The same things were measured in two ways. Each way mixes the same 13 hidden numbers, adds some noise and spreads widely along 6 directions of its own, which tell nothing about the thing.
(in the rows, 128 means zero)
Some things both ways: the first way, then the second way.
[145 150 147 133 118  71 111  81 108 114 129 136  72 131 136 138 140 122
 114 124 109  99 193 145 165  64]
[121 160 122 114 110 143 155 127 103  82 106  90 114 126 122 121 146 126
 134 105]

[124 113 105 104 134 160 138 161 108 151 159 135 161  85 121 130 124 124
 152 101 132 102  37 103  93 144]
[120  83 132 138 100 133 136 154 106 154 124 130 147 135 135 129 127  91
 100 139]

[116 132 144  88 119 147 128 151 147 141 151 161 158  93 105 158 108 147
 129 154 156 151  44 153  96 146]
[132 142 146 146 137 132 123 148 135 163 125 165 135 123 116 111 117 139
 133 124]

[ 46 143  86 139 175 107  76 146  60  79  80 115  74 121  79 117 114 153
 121  87 162 145 166 117 118 105]
[117 112 129 190 139 136 165 126  87 121 126 111 127 137 132 119 143 130
 117  94]

[126 105 137 141 140 129  95 108 110 174 107 183 163 115 133 159 132 112
 144 168  86 113 108 122 148 132]
[126 146 119 143 165  99 122 137 120 192 147 166 135 194 128 106 114 114
 144 127]

[117 126 188 153 127 154 148 146 142 178 144 151 142  75  69 136 115 113
 142  38 159 122  87  95  88 179]
[132 149 133 103 151 162 141 105 130 143 142 115 131 125 129 129 123 151
 139 176]

[ 66 130  75  85 159 124  73 161 100 107 113 165 102  94  67 141 104 140
 110 120 179 210  81 112 121 101]
[ 97 155 110 144 134 149 147 145  83 186 136 132 121 185 131 107 104  94
 145 122]

[105 118 113 189  96 103 144 133 103  93 100 127 130 143 193 105 113  98
 151 108  93  96 175  99 139  80]
[123 121 104  79 115 111 136 117 156 165 175 170 163 144 139 144  92 134
 164  95]

[138  91 118 103  76  79 162 125 161 145 118 182 162 139 199  90 105  72
 136 179  48  77 131 115 121 104]
[125 198 120 151 131 135 157 155 120  92  96 131 130 136 138  99  91 147
 174 108]

[114 124 141 167 160 116 113 130 154 138 119 168  70  98 103 162 120 140
 118 139 200 153 147 147  83  90]
[108 119  92 164  98 169 164 167 103 105 120  82 100 140 137 138 133  99
 162  80]

[ 95  84  88 148  75 138 151 164 115 107  99 102 178 122 202  52  53 115
 150 139 115 104  62  89 116  88]
[141 152 112  80 172 154 128  68 122 117 124  82  81 162 138 173 174 169
 212  96]

[113 143  69 105  96 100 139 128  67  97 119 104 139 119 141  62  79 108
 106 115  85 135 129 129 181  66]
[142 181 136 141 113 132 166 154 124  84 110  85  98 112 120  87 145 161
 147  84]

[135 128 148 131 105 111 162 103 123 183 139 143 158 102 125 107 116 102
 129 126  91  98 129 119 131 106]
[ 89 150  95  92 131 145 127 111  85 113 175 104 138 127 132 141 131 151
 120 117]

[159 133  87 172 160 101 141 105  43 135 154 105 148  77 135 106 135 116
 157  89  73  73 125  94 174  81]
[152  96 132  71 114  83  85 125 159 140 155 143 145 137 156 147 119 129
 107 139]

[116 125 139 122 103  87 139 134  83 143 115 139 169  81 111 161  89 185
 124 174 163 185  48 127 170  50]
[188  94 115 111 143 144 169 127 120 142  94 121 170 165 143 197 159  74
 206  96]

[102 113 142 118  87 103 150 133 116 159 119 163 155  87 121 141 120 151
 126 183 150 184  98 114 123 124]
[108 115  91 141  95  99 136 189 143 148 135 155 213  79 156 137 121 112
 130 112]

[ 78 119 139 147 135 103 104 144  84  83 123 110 137 107 141 119 119 142
 150 107  97  89 110  72 127 119]
[138  71 134 134 143 111  98 100 129  99  95 156 159 122 121 173 148 107
 119 172]

[154 158 159 133 187 107 112 105 104 160 153 160 145  70  56 173 127 146
 136 118 125 119  91 163 150 120]
[140  86 122 143 121 108  96 153 114 170 155 169 144 132 131 118 119 111
 104 104]

[ 77 156  90  98 140 116  85 174 143 128 148 172  73 110  61 160 125 124
 101 105 172 188 154 155 112 133]
[149  87 136 116 119  95 141 141 145 142 136 147 178 121 120 134 137 129
 132 135]

[117 130 151 158 137 143 153 139  38 125 156  76 150  66 108 125 144 158
 166  38 143  74  76  51 119 145]
[189 136 131  94 137 138 140 126 188 192 125 167 186 132 163 139  88  81
 115 127]

[ 98 106 104 127  87 144  96 175 178 149 119 146 130 124 159 126  70 151
 135 192 187 153 108 128 125 116]
[148  57 118  94 159 135 114  95 160 209 124 138 166 152 165 156 136  98
 128 189]

[101 137 161 143 140 144 107 109  33 119 123 128 146 111 105 127 151 128
 146  91 133 110 100 107 130 145]
[ 81 155 112 145 102  62 105 182 164 194 150 194 186  69 131  63 110 135
  81  79]

[113 112 186 131 127 156  93 114 181 125 102 176 117 131 145 128 116 110
 145 139 138 100 138 117  85 201]
[132  95 138 193 133 122 127 166 162 160  96 156 137 108 144 128 159 103
 131 157]

[105 140 177 148 173 176  94 102  85 133 116 133 109  94  84 132 152 139
 163  68 197 107 120  74  90 173]
[131  47 134 160 117 150 149 135 140 133  87 113 137 127 163 188 188  55
 112 174]

[164 144 181 135 157 144 124  83  99 167 164 141 127  93  95 114 148 102
 144  77 119  60 116 130 115 161]
[138 155 133 156 125 146 132 152 146 128  96 104 103 109 139  99 144 120
 108 129]

[144 120 122 109  72  97 152 119  92 146 137 156 168 123 165 113 124 107
 141 162 103 125  91 146 151  96]
[120 181  99 125 102 137 180 151 133 155 112 125 137 143 141  91  99 117
 170  79]

[ 98 123 150 112  75 128 114 116 114  88 115 136 178 162 196  83 104  88
 156 146  55  80  98 113 137 119]
[ 64 146  85  99 128 111  90 108 106 203 176 197 148 138 107 112 115 129
 126  95]

[106 145 132 140 143 101 101 137 118 101 124 137  94  95 103 156 131 157
 142 105 151 145 148 114 137 134]
[163 162  93 127 102  99 127 184 117 141 140 148 138 111 135  85 143 150
 159  34]

[134 106 126 120 115 130 120 131 164 139 125 173 116 114 164 161 128 131
 128 186 128 120 129 127 109 130]
[119 139 124 137 128 140 142 142 144 196 149 163 135 179 147 121  71  79
 123 145]

[109 133 144 150 147 110 131 148 139  86 129 144  72 103  98 132 129 108
 132  24 114 105 136 143  81 162]
[114 124 164  94 135 129 112  77 114 111 161 125 103 121 103 172 142 192
 157 142]

Other things, the second way, with their names:
Q_958: [140 137 134 148 128 156 167 133 101 113 102 120 101 171 109  97 114 101
 128 131]
Q_710: [131 120 181 113 124  66 102 146 156 112 106 141 120 112 140 136 170 152
 130 129]
Q_158: [165  95 137 119 145  93 125 148 155 160 146 171 210  91 151 130 132 124
 108  94]
Q_811: [113  88  89 131  89 153 137 145  67 106 113 105 140 117 115 156 173  78
 120  94]
Q_413: [ 84 145 111 117 109 169 141  95 104 111 142 125 129 124 104 130  84 133
 120 145]
Q_332: [ 91 145 147 121 133  99 101 100 146 100 165 141 111 104 119 117 116 187
 105 132]
Q_836: [142 119 154 140 144 101  94 117 141 135 142 149 117 114 122 107 132 162
  99 135]
Q_287: [149 107 158 108 150  93 142 126 150 132  94 144 169 123 118 130 156 128
 141 140]
Q_138: [ 84 152 139 133 118 105 100 152 146 172 137 156 141  90 123  76 101 162
  95 149]
Q_191: [113 177 129 119 101 102 131 181 108 157 164 161 180  85 144  61  78 172
 104 105]
Q_803: [ 75 145  91 102 103 128  96 121  71 149 194 120  84 159 129 107 117 143
 107  72]
Q_425: [119  95 143 104 128 149 135 102 126 166 155 149 156 156 144 155  86 101
 106 189]
Q_400: [ 75 150 102  81  96 135 115 123  84 122 154 112  88 143  97 116 158 125
 119 100]
Q_441: [107  89  77 158  80  88 110 190  69 110 116 145 124 127 109  92 165 127
 148  72]
Q_295: [111 149 133 109 149  83  95 117 145 161 187 167 131 128 135  97 102 185
 120 117]
Q_601: [109  81 144 148  99  78 118 167 136  98 136 113 134  77 141 138 181 141
 108  96]
Q_181: [153 113 139 131 132 157 157 110 142 101 130 103  92 143 113 163 159 119
 138 115]
Q_591: [150 126 126 155 120 156 134 139 150  99  93 116 107 101 122 111 153 115
 102 130]
Q_221: [117 145 183 141 150 121 102 111 155  68  90 125 109  99 103 111 121 153
  72 190]
Q_348: [113 121  74 123  85 168 117 145  88 129 123 105 121 110 129 146 160  91
 122  99]
Q_424: [ 86 134 126 127 120  71  88 133 113 172 198 169 158 112 141  75  93 156
  52 111]
Q_948: [123 146 166 119 165  91 105 123 159 148 113 130 125 123 102 103 143 168
 126 174]
Q_215: [ 99 162 149 146 137 154 165 122 100 147 139 123 127 161 109 108  97  93
  87 142]
Q_614: [149  90 137 143 111 142 146 110 128  77  68  90 136  97 131 130 167 103
  86 148]
Q_798: [114 116 127 130 105 160 168 121 140 103 137 100 108 124 128 132 145 106
  92 130]
Q_539: [133  70 117 139 103  64 108 135 153 113 119 128 153  89 122 123 174 123
  97  93]
Q_694: [117 179 103  49 117 130 144 107 129 160 129 143 161 155 140 104  66 124
 153  74]
Q_278: [136 105 144 141 119 192 146  93 128  89  96  92  70 159 136 157 140  99
 123 204]
Q_111: [135 219 174 141 127 143 176 143 183 113 117 122 103 111 120  79  97 155
 115 146]
Q_319: [134 162 116 190 132 174 142 139 133  75  77 123  98 115 121 100 120 128
 127 144]
Q_352: [103 168 115 150 142 132 126 146 119 181 182 161 146 147 100  94  79  97
  78 107]
Q_116: [147 158 164 112 139 132 132 139 185 137 114 169 167 103 125 104  72 158
 122 191]
Q_98: [114 161 133  94 132 113 144 138 133 125 135 112 155 124 132 170 156 112
 136 103]
Q_106: [106 157 128  99 121  98 132 133 117 150 188 109  98 133 103 121 170 160
 143  60]
Q_817: [162 126 153 112 157  45  62 166 173 128 137 184 186 104 101 134 120 136
 116 136]
Q_96: [145 114 183 117 145 148 135  94 138 120 126 128 114 129 160 166 134 168
 144 173]
Q_827: [117  83 134 116 117 117 120 105 124  94 149 120 103 132  82 160 161 112
 114 115]
Q_343: [103 109 163 175 119 162 127 123 147  95 121 147 105 128 102 168 107 111
 103 209]
Q_991: [112 149 147 161 112 136 155 151 142 175 113 160 133 132 125  95 105  91
 101 134]
Q_487: [140  68 103 116 114 181 146 102  62 128 104  93 129 144 139 129 139  93
 132 120]
Q_156: [130 119 118 116 154  98 125 145 108 172 182 172 171 147 114 145 149  86
 111  58]
Q_149: [119 132 118 183 141 126 104 168 149 135 114 160 163  98 129 123 106 103
  95 135]
Q_269: [138 163 155  99 171 140 135 107 153 136 101 106 136 137  96 149 141 131
 154 213]
Q_250: [133 122  86 107 153 154 148 105 112 225 171 145 145 200 150 150 113  64
 151 106]
Q_862: [107  70 107 162  84 113 128 182 107 156 123 143 187  88 133 101 120  84
  75 108]
Q_132: [137 152 151 122 123  89 122 137 172 111 116 127 135 101 152 127 137 139
 120 100]
Q_932: [128 138 128 154 101 120 107 161 156 137 110 133 112  92 145  97 135 123
  95  93]
Q_289: [ 90 114 122 184  73 121 107 184  81  74 129 103 100  62 141  90 151 177
 106 101]
Q_729: [170 119 117 160 133 133 141 182 143 109  88 126 142 105 104 122 169 112
 145 101]
Q_395: [128 148 105 139 129 148 144 118  95 141 129 134 134 159 117  86  78 119
 125 115]
Q_692: [124  98 142 124 119 136 110 145 149 130 117 164 162  91  97 136 110 118
 112 148]
Q_169: [ 97 170 124 103 163 156 141  89 104 155 177 127  84 199  91 134  97 142
 171 116]
Q_100: [113 173 148 121 105 131 156 133 161 153 124 112 120  94 139  87 118 142
 102 117]
Q_326: [ 82 172  96 153 159 168 103  93  83 146 113 126  96 154 115  59  90 133
  92 150]
Q_30: [131  88 154 147 102 132 115 142 140 139 112 157 139 129 125 114  92 108
  70 194]
Q_819: [129  85 106 107 124 120 109 134 135 185 145 143 167 128 146 162 136 107
 139 135]
Q_402: [ 83 128 112  77 107 137 123 113 124 161 166 128 127 145 130 159 122 117
 136 127]
Q_264: [ 87 146 113 114  79 136 165 139  86 169 145 129 147 149 180 117  98 119
 121 114]
Q_473: [ 79 126 124 120 137 128 124  92  90  98 142  88  95 134  94 143 174 142
 110  97]
Q_268: [111 112 103  88 147 104  99  71 132 116 131 114 115 146 100 131 125 156
 167 125]
Q_365: [148 130 113 133 143 148 127 127 142 160 105 137 135 150 164 112  94 116
 148 141]
Q_452: [112 195 125  87 169 140 100  92  92 122 163 123  73 172 114 118 124 185
 160 118]
Q_66: [113 126 123 143 105 130 140 167 120 177 131 122 141 118 141 109 133 109
 113 126]
Q_76: [121 141 119 130 119 130 134 126 118  70 128 109  98 130  95 115 133 142
 129  98]
Q_14: [ 54 101 101 121 108 118 103 123  94 146 160 149 162  97 141 121 127 126
  81 121]
Q_253: [ 96 107  88 119  93 140 135 121 115 142 116 154 183 119 122 126  94 101
 117 129]
Q_393: [127  79 107 148  68 123 158 195 116 109  75 111 128 113  99 140 192  93
 168 102]
Q_501: [118 105 121 164 114 142 174 158 124 116 121 113 149 107  97 116 159  99
  95 130]
Q_673: [106 195 122 138 138 143 138 126 111 140 170 119  89 144 135 113 129 135
 118  90]
Q_780: [113 161 121 129 152 138 131 102 100 144 137 120  85 186 104  83  99 131
 123 103]
Q_513: [118 100 121 176 108 148 146 133 119 160 110 157 123 135 127  89 103 116
 119 128]
Q_516: [125 117 142 170 162 153 127  99 132 154 159 146 112 149 129 109  87 130
  91 145]
Q_75: [142  88 140 136  97  81 144 175 111  62  91  71 124  83 105 127 231 139
 130  97]
Q_165: [100 107 121 115 116  98 108 144 132 136 147 149 174  98 155 151 130 124
 108  94]
Q_471: [153 112 159 140 125 148 140 129 143 111 104  98 119 127 117 140 128 127
 117 199]
Q_298: [105 105 126 134 101 154 146  86 101 117 162  97 100 150 125 102  87 117
  63 123]
Q_809: [158 133 160 172 141 147 147 127 131 106 111 115  86 143 104 129 144 124
 129 130]
Q_50: [ 80 154  94 113 110 112 108 133  98 143 187 136 130 110 120  97 121 154
  98  69]
Q_345: [145 130 149 199 128 116 155 166 140 142  79 125 134 113 150 107 147 118
 136 114]
Q_180: [108 173 128 125 159 165 119  84 102 111  88 134 114 160 121 105  93 121
 111 159]
Q_607: [ 86  94  72 103 101  81  91 141  73 151 183 133 159 115 144 114 153 132
  97  44]
Q_914: [172  56 106 116 136 104 133 109 124 119 114 100 146 137 159 144 178 137
 145 112]
Q_499: [ 99 104 142 132 123 166 139 101  99  93  98  97  85 160 107 145 136 111
 122 194]
Q_438: [137  39 127 118 122 133 143  99 133 174 133 141 149 187 136 177 111  50
 122 120]
Q_873: [148  82 124  81 134  85  61 123 131 121 141 149 142 101 165 149 165 170
 137 112]
Q_422: [ 73 169  93  57 138 114  84  85  81 120 142 138 132 119 118 114 143 189
 140 103]
Q_885: [121 113 115  83 166 122  84 106 146 190 130 126 132 145 134 157 150 113
 143 128]
Q_828: [127 147 159 131 146 129 111 132 142 149 149 161 147 122 148 138  97 148
 112 161]
Q_206: [111 102 124 158 138 147 153 114 101 186 139 118 141 148 136  75  99 123
  75 163]
Q_684: [121 207 111 152 158 131 137 152  83 172 147 129 110 138 149  58 139 173
 129  60]
Q_517: [107 125 153 169 118 159 113 164 150 214 135 184 162 124 166 123  42  91
  83 200]
Q_475: [142 119 142 141 108 144 156 138 157 192 165 159 135 146 151 133  84 110
 120 117]
Q_275: [ 80 192  99 152 116 140 162 148  99 153 160 143 137 131 120  75  92 121
 102  61]
Q_921: [105 195 155 145 149 132 136 125 119  81  87  93 101 110 124  97 136 166
 132 147]
Q_380: [149  95 179 121 164 111 115  92 197 149 114 167 176 120 161 182 115 112
 115 217]
Q_746: [ 95 149  86 178 126 159 136 136 107 173 156 141 127 125 132  90  94 128
 111  85]
Q_330: [178 150 141 101 160 131 139 104 156 118  94 139 135 139 129 131 139 147
 164 120]
Q_794: [117 109 131 198 136 100 150 160 173 165 128 135 153 120 166 125 129 109
 111 132]
Q_293: [103 151  84 145 109 156 110 152  96 176 136  98  70 135 168  99 155 134
 151  88]
Q_290: [114 139 119 115 123 143 137 139 158 189 135 177 153 140 138  83  76 116
 109 168]
Q_532: [145 101 190 117 141 129 123 108 188 162 106 127  97 155 132 108  98 137
 109 218]
Q_639: [174 154 125 213 132 155 200 180 135  74  46  83 101 129 153 112 183 101
 170 115]
Q_390: [162 168  80  94 149 121 115 120 150 162 170 134 138 159 171 153 119 126
 175  60]
Q_945: [142 120 129 176 135 164 187 111 124 129  82 122 104 177 137 129 129 101
 168 142]
Q_765: [180 125 117 101 167 143 142 114 176 151 120 136 136 147 129 162 158 105
 169  97]
Q_284: [ 97 107 141 110 114  66  69 125 140 103 126 139 128  96 116 117 147 161
  92 117]
Q_331: [105 144 118  99  78  97 109 152 115 107 152 138 123  95 115  87 124 157
 108  79]
Q_742: [114 112 133 115 136 143 133 106 135 135 156 152 133 150 110 173 123 104
 131 138]

Some of these things the first way, each followed by its name:
[114 145 159 142 113  79 134 125  63 126 168 136 153 104 110 137 151 126
 154 104 114 108  97 131 136  92]	Q_253
[103 104 140 179 133 110 103 136 122  98 109 108  73 125 162 143 124 147
 141 101 129  65 161  95 107 104]	Q_862
[122 151 120 107 101 154 126 115  68 118 148 116 180 107 140 103 105 113
 137 119 113 133  59 101 164  78]	Q_400
[112 107 130 157 126 132 125 128  99  97 123  92 112 128 181  94 103 112
 124  96  76  34 135  76 119  94]	Q_221
[116 100 118 162 127 145 111 121  77 127 128  99 156 117 163  68  88 100
 145 112  99  73  65 103 133  80]	Q_885
[107 107 129 160 127 142 128 160  79 175 127 119 166  88 106 143 109 155
 153 104 147 108  67 114 127 135]	Q_206
[115 148  83 107 117 102 107 147 142  69 141 134  74 136 152 111 110 106
 119 106 113 109 176 129 133  94]	Q_331
[ 91 111 174 143 150 180  96 132 157 143  99 146  99 140 138 148 124 103
 126  75 125  41 170  63  76 164]	Q_156
[139 136 109  80  61 153 172 126  98 132 147 120 167 124 168  77 110  92
 114 126  83 101 108 127 133 140]	Q_111
[ 83 149 101 142 158 113  73 121  81  82 108 121  47 107  89 134 136 147
 121  83 166 167 161 123 135 105]	Q_66
[125 142 157 106 112 128 146 119 162 120 152 157 134 103 143 154 123 135
 110 190 111 142 108 161  99 135]	Q_343
[124 123 122 150 176 144 114 150 108 141 150 142 117  65  96 185 139 172
 148 118 186 135  77 108  98 129]	Q_803
[115 151 123  88 114 127 134 156  83 161 163 137 197  81  86 142  97 164
 137 159 178 169  35 130 149  95]	Q_330
[ 96  84 113 103  98 135 134 161 114 125 108 131 140 103 152 105  89 132
 119 128 132 121  63  77 105 128]	Q_921
[116  96 157 178 143 151  88 136 145 155 131 161  79 125 131 146 143  86
 137  67 108  64 142 119  86 171]	Q_948
[ 92 123 144 127 100 131 110 146 198  98 109 155  75 148 176 160 105 132
 101 171 139 121 183 129  89 113]	Q_742
[122 156 155 140 139 126 129  56  13 147  96 126 198  97  92  74 122 112
 154 108 105 127 111  92 188 110]	Q_639
[104 133 130  95  68 136 114 147 196 146 137 146 148 135 167 140  66 148
  97 246 144 158 116 159 133  77]	Q_729
[ 49 143 130 135 109 185 115 162  70 120 127  96 145 115 103 101 100 119
 122  63 152 136 103  73 113 132]	Q_501
[ 87 118 131 189 124 151 124 152  82  73 114  82 120 125 173 113 100 118
 127  62  94  69 126  71 122 102]	Q_827
[105 147  50  61 147 105 106 150  83 121 141 140 126 101  82  92 107 113
 104 118  93 136 128 139 152 141]	Q_424
[140 126 159 200 183 104 110 112 114 130  99 135 118  76 107 155 110 159
 166  95 161 102 131  86 144  94]	Q_873
[ 83 131 124 136 134 161 122 176 118  94 132 110 122  63 108 158 104 196
 139 120 221 179  68  65 101 133]	Q_278
[ 77 143  89  95 113 128  86 157 103 119 115 143 116 139 113 124  90 121
 108 129 155 157 124 126 151  73]	Q_287
[136 133 161 151 144 106 103 116 117 168 130 192 193  88 111 201 126 156
 165 196 144 166  66 136 165  91]	Q_441
[132 172 139 150 102 130 137  74  71 133 118  96 138 128 153 125 108 152
 117 174 148 135 173 141 185  39]	Q_798
[115 108 146 161 106 128 139  89  61 136 101 105 112 107 162 135 143 144
 122 128 121 105 131  84 134  80]	Q_98
[ 99 142 130 148 171 142 120 139  58  99 132 104 128  80  79 128 117 140
 128  50 122 112  86 107 121 139]	Q_809
[118 131 139 138 116 124 130 107  51 152 106 124 197  89 113 123  94 147
 138 145 122 153  62 106 183  86]	Q_250
[ 96 105 146 192 134 170 106 141 113 111  94 121  68 113 141 167 135 142
 127  71 158 114 147  99  96 152]	Q_106
[ 82 126 121 136 131 128  99 130 120  88 124 110  69 144 150  99 124  89
  97  77  54  55 199 103 109 132]	Q_352
[149 138 180 130  86 142 146 104 126 139 148 108 173 115 170 109 102 138
 140 158 105  71 108 121 142 123]	Q_591
[177 133 172 167 127  58 133 110  95 193 172 189 175 100  95 147 115  92
 123 138  79 106  94 202 179  82]	Q_268
[100 153 101 121 159 126 134 142  58 117 143 137 147  95  72  82 115  87
 123  51 104 116 112 121 121 143]	Q_332
[106 101 100 152 118 109 118 139  79 128  98 108 151 104 160 131  95 169
 144 169 135 119 101  92 158  68]	Q_607
[136 111 108 165 121  96 134 155 137  98 137 105  59 134 182 129 128 131
 127  95  96  28 202 129 109 128]	Q_298
[105  99 156 168 104 120 128 112 109  98  80 112 138 141 196  96 103 118
 158 116 101  56 139  69 123  99]	Q_14
[142 127 105  86 143 131 117 154 116 183 182 174 164 104  98 134 114 100
 124 139 114  98  59 165 120 122]	Q_780
[112 139 174 115 102 101 115 128 177 119 130 154 123 122 145 143  97 154
 117 202 146 134 147 136 122 114]	Q_319
[108 104 115 118  71 124 129 175 199 125 133 150 115 137 199 159  82 149
  98 225 137 126 141 137 108  87]	Q_76
[144 153 128 107 149 103  98  50  92 158 102 148 139 137 109  86 117  90
 142 134  77  90 161 163 174 104]	Q_684
[131 127 110 139 136 144 150 146  65 136 169 107 189  71 132 135 131 145
 166 110 108  98  38  96 123 116]	Q_30
[ 53 115  73 114 149 153  97 165  75 122 101 145 113  99  96 103 122 143
 119 135 177 176 120 107  89 180]	Q_794
[152 162 164  98 125 111  96  70 117 115 135 162  97 148 132 141 151 104
 122 140 102  93 168 176 147 120]	Q_991
[ 93 119  60 112 102  96 138 152  95 106 120 112 144  97 157  76  87 144
 121 179 109 151 125 103 148  98]	Q_390
[134 131 162 190 182 127 102  83  75 114 100 124 118  71  94 124 127 156
 173  94 175 135  91 106 138 124]	Q_293
[107 147  91  46 114 135 126 130  87 133 154 138 138 124 109  91 118  88
  99 107  83 109 101 133 129 119]	Q_215
[103 142 149 138 146 162  90 133 145 119 172 171  90 131 110 130 172  63
 164  43 137  96 130 125  59 172]	Q_393
[123 100 135 183 104  88 138 155  76 126 121 117 122  98 166 204 120 200
 145 155 204 132  78  90 143   4]	Q_694
[118 128  97 118 149 104 114 142 128 130 151 159 130 114 115  70 109  73
 151  88 104  84 127 121 109 130]	Q_365
[133 115 124  91  94 139 131 155 169 157 142 165 165 120 157 152  93 125
 123 179 124 111  88 125 129 109]	Q_958
[102 138  96 139 172 138 127 145  57 143 134 145 166  80  63  92 115  89
 145  46 102 124  93 109 133 156]	Q_295
[ 80 106 122 184 138  89 109 171  87  91 112 107 100 101 135 156 115 163
 138  87 131 106 124  77 128  86]	Q_395
[103 135 112  86 131 138 115 122 120 105 120 134  96 114 118  96 118 111
 111 107 115 115 151 113 109 162]	Q_673
